There are 5 ways to turn a row about zero (a turn may also mirror it). The second row of each pair is the first, turned, with some noise. The first 45 pairs use one turn. New pairs use 3 turns, one after the other, and a turn may come again.
In the rows, zero is written as 128.
Known pairs, each followed by its turns in order:
[156 171 173 116 144 129 125 125]
[114 184 134 103 112 142 153 144]  H

[130 115  83  60 157 110 153 127]
[187 115 182 116 166 123 133 127]  H

[129 113 147 147 167 127 109 122]
[143  99 137 131 122 150 141  95]  Q

[179 146 188 136 117 114  99 138]
[ 94 123 143  66 116 151  88 136]  J

[143  93 207 124 155 115 203 166]
[114  80 203 119 136 159 197 165]  Q

[132 155  92 152 106 130  99 125]
[102 119 112 123 151  81 119 121]  J

[146 107 109 134 133 167 130 144]
[109 157  96 129 141 139 150 120]  J

[121 110 127 133 135 119 131 117]
[145 134 128 123 115 123 136 135]  J

[117 108 102 128 143 144 101 104]
[150 132 113 153 148 120 119  95]  H

[163 120  94 128 144 121  50 129]
[ 94 114  90 120 170 155  89  89]  E

[134 101 104 147 114  55 121 199]
[ 88 135  98  87  98 144  45 147]  N

[ 91 142 133 130 126 112  65 158]
[151  98 107 117 143 118  72  95]  J

[158 137 123 129 148 104 122 155]
[112 143 134 102 104 108 117 146]  N

[141  96 139  89 151 142 113 139]
[114 144  82 109 115 101 130 117]  E

[ 96 128 148  88 118  92  98 118]
[101 149  84 145 147 113 128  93]  N

[170 193 131 155 129 128 153 108]
[154 133 190 108  93 108 135 100]  N

[180 136 118  52 153 146 114 138]
[124  74 148 129 148  75  80 137]  Q

[131 157 179 130  80 144 123  89]
[178 131 152 115 148 107  91 173]  E

[ 93 106 129 145 125 119 146 170]
[116 100 147 130  75 130 141 112]  E

[122 148 144 156 126 121 116 199]
[106 144 121 139  61 157 105 141]  N

[148 151  70 138 156 143 135 157]
[109 144 136 143 186 120 156  83]  J

[136 125 158 116 109 117 149 158]
[118 143 138 106  92 123 117 151]  E

[141 120 178  97 130 132  86 128]
[124  99 105  89 102 164 104 127]  J

[121 130 118 118 138  72  76 162]
[146 104 153 134  81 136 177  91]  H

[141 117 177 208 116  99 124 149]
[ 64  90 173 131  91 153  98 118]  N

[166 100 135 113 194 169  82 129]
[150 190 138 121 129  97 110  59]  H

[106 126 177 153 119 170 157 101]
[137  79 153 183 124 134 156 108]  N

[120 103 153 113 142 125 135 118]
[132 115 144 153 141 130 151 120]  Q

[159 128 112 108 160 133 147  67]
[195 120 144 133 165 112 110 121]  Q

[132 145 113 111 126  91  91 101]
[107 174 124 112 157 119 123  98]  N

[107 142 123 130 132 139 137 124]
[133 147 138 128 113 127 124 123]  Q

[133 131 137 120 199 123 137 140]
[103 164 125 158 123  98 145  89]  E

[149 117 173 142 105  98  83 121]
[ 87 114 103 123 172 158 134  93]  Q

[155 104 139 164 164 168 141 176]
[ 80 143 144  98 117  98  76  92]  H

[124 156 130 122  99 190  81 132]
[111 151  79 139 141  72 162 127]  H

[139 127 117 132 140 130 132 112]
[125 129 135 123 126 121 150 122]  J

[ 70 158 135 128 141 136 179  91]
[100 131 148 167 180 164 127 171]  H

[179 130 123 162 124 137 144 169]
[ 97 143 168  73 137 143 145 113]  E

[148 187 139 147 116 118 125 136]
[ 85 114 166 125 140 114  98 122]  J

[114 121 127 139 109 107 110 121]
[115 146 101 132 136 133 139 112]  Q

[154 143  76  75  88  90 156 126]
[103 137  96 128 134 184 151 192]  E

[105 129 130 122 165  90 127 129]
[112 138 124 172 100 133 119 114]  E

[121 208 172 134 127 130 161 150]
[ 97 155 194  69 114 129 126 129]  Q

[ 99 140 178 145  73 135 126 173]
[ 78 117 119 145  80 100 145 169]  H

[135 151  48 133  73 120 133  48]
[187 154 161  83 202 155 111  73]  N

New pairs, each followed by its turns in order:
[139 122 141 125 121 131 198 124]
[ 79 120 155 140 101  92 144 140]  E H Q

[126 113 193 129 192 144 153 131]
[162 144 121  62 108 147 166 165]  Q E H

[154 154 118 103 116 145 101 106]
[159 101 136 166 123 140 141 120]  E E E

[138 128 128 136 133 120 179 108]
[138 136 156 145 100 103 114 135]  Q Q H

[128 159 170  85 123  81 147 114]
[101 138 161 120 137  78  80 129]  Q E J

[129 108 124 124 153  74  82 121]
[111 132 150 106 131 128 181 176]  Q H N

[131 121 142 120 132 143  85 154]
[142 132 152 126 126  86 148 123]  E Q J

[141 203 130 131 159 131 118 126]
[112 159 125 111  69 144 145 167]  H Q H

[208 145 111 120 125 132 108  67]
[156 144 117  75  86  61 126 110]  H N N

[137 133 117 126 122 124 156 116]
[131 133 136 101 123 141 121 139]  E N E

[139 137 101 148  60 137 161  95]
[135  69 152  96 102  94 108 158]  E N H

[136 155 144 133  60 145 127  94]
[101  95 124 125  89 143 146 186]  E N E

[123 113 150  77 118 128 176 180]
[ 81 109 134 107 109  81  93 172]  J N H

[126 115 166  62 133 110 127  89]
[161  71 142 120 143  85 167 121]  Q Q N

[159 119 103 101  97 186 129 126]
[167 176 165 113 122 134  90 136]  H J H

[134 104 115 161 123 187 137 104]
[139 133 141  84 175 129 118  98]  H Q N

[119 134 160 162 108 112 163 137]
[152 116 114 141 122  93 164 103]  N N E

[ 82 129 139 177 149 129 133  89]
[105 166 113 118 108  72 138 102]  J E H

[125 128  57  94 110 109 165 138]
[113  72  90 120 122 161  98 165]  E N Q

[127 150 154 128 116 121  86 113]
[152 130 150  93 114 146 144 111]  Q N Q

[125  95 133 149 208 120 200 118]
[108 211 168  87 136 109 175 147]  E Q H

[120  93 144 142  48 119 203 131]
[157 141 120 113 120  54 114 202]  N J Q

[152 108 135 127 110  85 157 126]
[148 111 112  78 142 116 129 153]  N J N

[156 117 126  98  66 178 185 143]
[148 192  82 141 157 128 164  78]  Q J H

[115  82 122 174 124  86 137 157]
[129 177 131  92 108 145  78 156]  E H N

[126 144  88 130 144 124 182 161]
[146 104 125 154  66 135 133 110]  E Q N

[132 112 152 100 165 133 106 115]
[ 92 153 110 117 134 134 160 140]  J E E

[153 138  85 121 102 208 108 165]
[ 99 138 124 103 172 169 162 201]  N N J

[102  58 181 131 121  92  84  90]
[125 121  86 132  91 109 136  30]  Q H J

[184 167 124  92 116 129 116  97]
[136 123 115 107  62 109 163 157]  N H N

[136 116  85 104 109 160  52 118]
[156  98 144 118 150 144 213 115]  J E E

[134 130 150 172 129 131 169 131]
[136 128 112 122 143 135 135 185]  Q N Q

[128 127 137 123 130 175 171 161]
[106 157 147 147  96 124 104 170]  H H J

[122 119  89  83  63  85 114 146]
[180  76 179 116 105 112 146 100]  Q E E

[131 138  78 122 107 148 111  70]
[107  93 163  74 146 146 115 156]  J Q H

[125 129 126 131 133 156 124 176]
[154 118 116  98 128 152 160 130]  N N N

[127 132 123 208  48  80 125 155]
[ 89 227 120  97 103  81 111  94]  J N Q

[105 104 133  91 126 126 134 141]
[115 143 142 123 142 125  86 135]  Q J E

[144  94 156 125 136 125 117 135]
[144 110 117  96 129 148 114 141]  N J Q

[125  60 122 125 155 140 208 151]
[ 75 125 155 139 133  54 117 187]  H H J

[111  93 159 126 176  48 128 109]
[115  71 157 183 151 110  95  91]  N N E

[ 96 169 113 208 131 193 109 103]
[218 118  86 180 148  85 131 121]  Q J J

[189 104 153 120 127 127  89 164]
[109 109 170 114 108 163 116 186]  N J N

[112 136 137 113 119 110  99 138]
[157 141 146 113 117 104 127 135]  N J J

[121  98 125 130  79 144  88 127]
[153 145  93 175 124 116 147 125]  J E J

[179 122 179 144 128  80 159 122]
[132 119 185 140 163 137  71 156]  J H J

[110 138 117  99 161 128 123 197]
[152  89  75 143 158 135 128  85]  Q N E

[119  53 180 108 138 191 155 167]
[ 28 120  91 125 195 148 133 130]  N H N

[131 145 128 141 105  48 107 193]
[ 94  50 124 134 118 188 122 117]  E H H

[130 129 113 176 116 115 112  78]
[ 92 163 139 103 138  85 147 116]  H N E

[137 137 100 114 168 114 122 131]
[148 143 132 121 104 109 148 161]  N H E

[ 89 191 141 136  85 114 122 140]
[ 86 125 162 109 116  60 139 123]  Q N J

[ 84 104 132 126  90 123 146  53]
[140 170 176 175 116  81 101  95]  Q E E

[114 140 138 130 126 127 133 189]
[121 129 112 134 175 168 146 134]  J H H

